The rows of a group lie close to one hidden flat surface of 5 dimensions, which passes through zero. Surfaces can cross.
Some rows, each with its group after it:
[-10.7   5.9  -7.5  -3.7   6.3   0.4  -5.0  -5.9   0.3  -2.2   5.3]	(1)
[ 28.7 -23.7   9.9 -10.4 -15.9 -12.6   2.2 -16.8  13.6 -18.3  -7.2]	(5)
[-23.4  22.8  -0.2  -8.3   2.8  16.4  -6.5  21.3   4.6   2.0 -11.3]	(3)
[  8.0   3.2   0.4   0.0 -10.3  -1.4   3.4  -7.2   6.9  -2.8  -9.0]	(5)
[ 13.5  21.8   4.5  -3.5   2.9  -0.2   1.3   1.2   5.8  11.6 -11.1]	(0)
[  2.8  -5.6 -24.3  -0.5  10.3   2.3  -3.1 -15.9 -31.9 -15.3  19.3]	(5)
[-29.6  -8.4 -11.4  11.1 -17.8  17.4  -2.3  19.1 -12.7 -10.5   4.8]	(0)
[  8.3  -1.3 -11.3   2.3   8.0  -3.7  -7.1 -21.5 -13.7  -5.5  10.9]	(4)
[  7.4 -24.9  20.0   1.6   5.9 -14.6  -3.6   0.7   9.8   7.8   8.7]	(4)
[-14.2  13.7 -18.9 -12.9   9.5   6.8 -13.1 -21.9   8.8  -9.7  -2.1]	(2)
[ 19.0  22.8 -29.5  -0.8 -21.5   6.1   1.8  -9.2 -23.5 -25.4  -6.6]	(1)
[-21.7   2.0 -12.9  -6.5  16.2  -5.2 -10.3 -14.5   0.8  -4.1  19.6]	(0)
[ 15.7  12.7  -6.9 -13.9 -11.0  26.9  -5.3   6.9 -12.3  -9.8 -33.1]	(4)
[-23.2  -4.6  -3.0 -20.1  16.9  -2.6  -8.6  -9.0  10.4 -11.7  11.1]	(2)
[  7.9  20.1  -6.6  32.6  -9.1  -7.1   5.1   9.9 -25.0  28.9  10.4]	(1)
[-14.2  17.5  -9.8   2.7   3.1  -1.9  -7.7   0.6  -3.0   7.2  10.2]	(1)
[ 19.1 -27.4  12.9 -15.0  -3.3  10.8  -3.2  15.4  -7.0 -19.7 -13.8]	(5)
[  6.0 -16.4   6.4  -9.8   0.1   1.5 -12.3   0.1  -3.6 -11.0  -3.2]	(3)
[ -8.8 -23.3   8.6 -37.8  18.2   7.2 -26.8 -11.5  16.7 -31.8  -1.9]	(3)
[-15.3  17.4 -32.8  25.9  -2.0   5.7   2.3  -8.0 -27.9   4.2  23.6]	(0)
[ 13.4   2.5  -0.3  13.0 -11.4  -4.9 -10.1  -4.9   3.6  18.4  -7.8]	(2)
[-12.7  14.3  10.7   1.1  -6.3   7.9  -1.3  21.9  11.8  14.0 -14.7]	(5)
[-10.2 -20.7   8.4   5.6  -1.2 -22.1  14.6  -2.9  17.5  -8.1  17.7]	(4)
[ -4.3  -4.2   1.7 -14.9  -0.7   2.6  -5.1  -2.8   9.7 -15.4  -8.4]	(0)
[  2.6   5.9   4.6   5.3  -9.2 -23.6  20.8  -7.5  30.2   8.7  -0.7]	(3)
[-16.1  16.3 -20.7  -5.6  12.7  -9.0 -13.9 -17.5   0.7  -6.7  23.9]	(1)
[-16.7  -2.5  23.1 -27.6   5.5   1.3  -9.5   4.7  37.3  -9.8 -17.4]	(5)
[ -1.3  20.4 -16.0  32.9  -2.1   2.9  16.6   9.0 -27.9  23.5  10.7]	(2)
[-19.3  17.6  -0.4 -10.1   7.8  -8.1 -16.8   0.1   8.5  -1.8   7.6]	(1)
[  7.2   3.2   1.6   3.4  -8.1  -7.3 -19.7 -15.7  17.9  17.9  -5.3]	(2)
[ -2.6 -27.7  12.5 -30.5  22.7 -13.1 -19.4 -25.1  24.2 -19.9   9.4]	(4)
[-13.6 -14.8  18.8   6.5 -14.2 -17.3  18.6  22.2  25.8   1.2   7.9]	(4)
[-12.8  -1.1  -2.2   1.6  20.5 -12.5  -5.1 -14.5   6.9  11.6  24.5]	(3)
[ -7.8   6.3  20.4  -6.6  -2.2   6.9  -2.2  25.0  16.4   9.5 -23.2]	(0)
[ 13.7 -29.4  20.8   4.9  -2.5   8.1 -10.3  17.1 -13.7   5.1  -4.0]	(3)
[-4.6 -9.1 12.9  0.4  9.2 -6.1 -1.7  5.5  7.7 12.8  7.6]	(2)

New rows, each followed by its group:
[ 10.4  20.1 -33.2  -4.9  -5.0 -20.4 -15.4 -35.3 -16.9 -29.5  26.2]	(1)
[ -9.5   2.5  20.1 -14.7  -8.0  -9.4  -0.5   0.3  47.7   3.1 -17.1]	(5)
[ 17.0  -4.9  15.1 -12.3 -28.4  -1.8   7.1  -4.8  31.4 -13.8 -28.7]	(5)
[-9.7 -5.5 -3.0 16.9  6.0 21.5 21.5  6.5 -7.3 16.9 -6.1]	(1)
[  0.1  21.9   2.0  11.7 -17.1   0.0  11.7   9.0  15.9  20.2 -12.6]	(5)
[-14.9 -38.5  22.7  -9.7  10.1 -30.7   2.8  -4.1  35.6  -5.7  21.0]	(4)
[  7.8  31.2 -10.9 -14.5 -21.5  -1.8 -14.9   7.3  -1.5 -25.9  -9.5]	(1)
[-11.5  37.8  -7.2 -10.8 -12.6  -1.8 -18.0  17.0   2.3  -8.4  -2.1]	(1)
[ -0.4  -7.2  17.0  -7.3   1.0 -18.3  10.1  -2.9  40.6  -1.3  -5.7]	(3)
[  7.9 -14.1  29.5 -19.6  26.5 -25.9  -8.6 -13.9  30.1  10.4   7.5]	(0)
[ -1.1  38.1  10.7 -15.3  17.8   2.0  -2.6   7.4  18.1  20.5 -16.4]	(0)
[  1.8  20.4 -21.6 -15.7 -15.8 -19.9  30.1 -39.1  46.7 -25.9  -2.6]	(3)
[ -8.5  -6.5 -26.1  -7.8   0.3   3.0  -4.4 -23.6  -9.1 -27.0  11.2]	(0)
[ 21.4 -12.1   9.9   7.1   3.5   3.5  -8.9  -4.5 -15.5  13.1  -4.0]	(4)
[ 17.6  10.3  -5.7  -0.7 -12.4 -28.4 -19.0  -7.4  -3.7 -11.2  19.4]	(1)
[ 33.2  23.3   5.8  18.6  -7.3  -4.8  20.6  12.0 -17.2  27.5 -14.4]	(0)
[-10.0  23.9  -1.4   5.3  -8.6   3.7   4.2   7.7  15.5  14.7 -10.3]	(5)
[ -0.1  19.0   0.5  -5.2 -10.2   2.1 -22.9  -9.5  18.9  10.3 -21.6]	(2)
[  4.8 -29.6  10.9 -14.1  11.4   8.6 -21.4  -0.2 -17.0 -11.1   6.8]	(3)
[ -6.4 -11.1  -6.0 -24.9  13.9  17.5 -25.9  -7.7 -16.8 -25.9   1.4]	(3)
[ 17.8  29.0 -33.2  13.2 -25.0 -17.6  39.7 -29.2  11.5  -9.0   6.9]	(3)
[-3.9 -4.9  0.4  4.4 -9.8  3.8  0.6 11.0 -2.1 -4.7 -5.9]	(0)
[ 33.3  -4.5   2.1 -23.5   0.1  -1.1   3.4 -23.5   8.0 -22.4 -14.8]	(0)
[-54.7  21.7 -27.0   7.1  15.8   8.8 -10.8   0.4  -5.4   8.7  26.8]	(0)
[ -2.5  -5.4  -6.1 -16.3   4.7   7.0  -4.1  -0.6  -6.1 -19.9  -2.2]	(5)
[ 26.1 -11.1  19.4  32.8 -21.6 -16.2  22.1  18.0   1.6  30.6  -4.5]	(3)
[ -5.4 -59.9   2.0  17.2 -28.3   4.2  -1.5   8.7 -13.0 -25.1   9.1]	(0)
[-48.7  36.9 -24.8   9.4  -2.6  28.3  -3.4  18.9  -9.0  -0.1  -1.2]	(0)
[  2.1   3.7   8.2  24.8 -16.9  -0.8  16.3  27.9  -6.4  21.7  -4.4]	(4)
[ 10.3  -4.3  -4.9 -15.7  -6.7  -6.1 -18.0 -22.5  17.4  -7.8 -11.3]	(2)
[-30.2  28.1 -31.3   5.5   0.5   3.6  10.6  -7.6  -4.4  -8.9  18.7]	(4)
[  6.6  13.7 -25.3   7.4 -20.2   6.1  23.0  -4.0  -9.7 -27.5  -3.1]	(4)
[ -0.1 -10.0 -14.0  -5.5  13.2 -27.4   7.1 -45.7  19.7  -8.7  28.3]	(3)
[ 11.0 -17.3   3.9   4.5 -15.1  -1.5   8.4   1.6  -9.6  -6.6  -2.9]	(0)
[ 12.0   4.8   2.6   4.9 -14.1  -6.6 -15.2 -13.7  11.0   8.5 -10.1]	(2)
[-10.1  22.3 -48.3  35.4   7.5  -6.8   8.4 -26.3 -43.8  15.9  46.0]	(0)
[ -8.4 -20.0   3.9  -6.7   7.4  -6.1  -8.6  -8.5   8.9  -6.8  11.3]	(0)
[ 10.1 -19.5   7.6   7.8   9.4   1.9  -3.4  15.0 -20.4   4.7   5.8]	(5)
[ 16.1 -34.1   1.1 -34.8 -12.5   9.0  -9.7 -19.9  14.1 -59.4 -22.5]	(0)
[-38.4   1.1  -9.2 -12.1   7.7  11.5 -14.9   4.6  10.6 -10.3   6.2]	(0)
[ 22.7 -13.1 -10.3  23.3 -18.4 -12.6  24.3  -8.3 -16.0  -5.5  12.1]	(4)
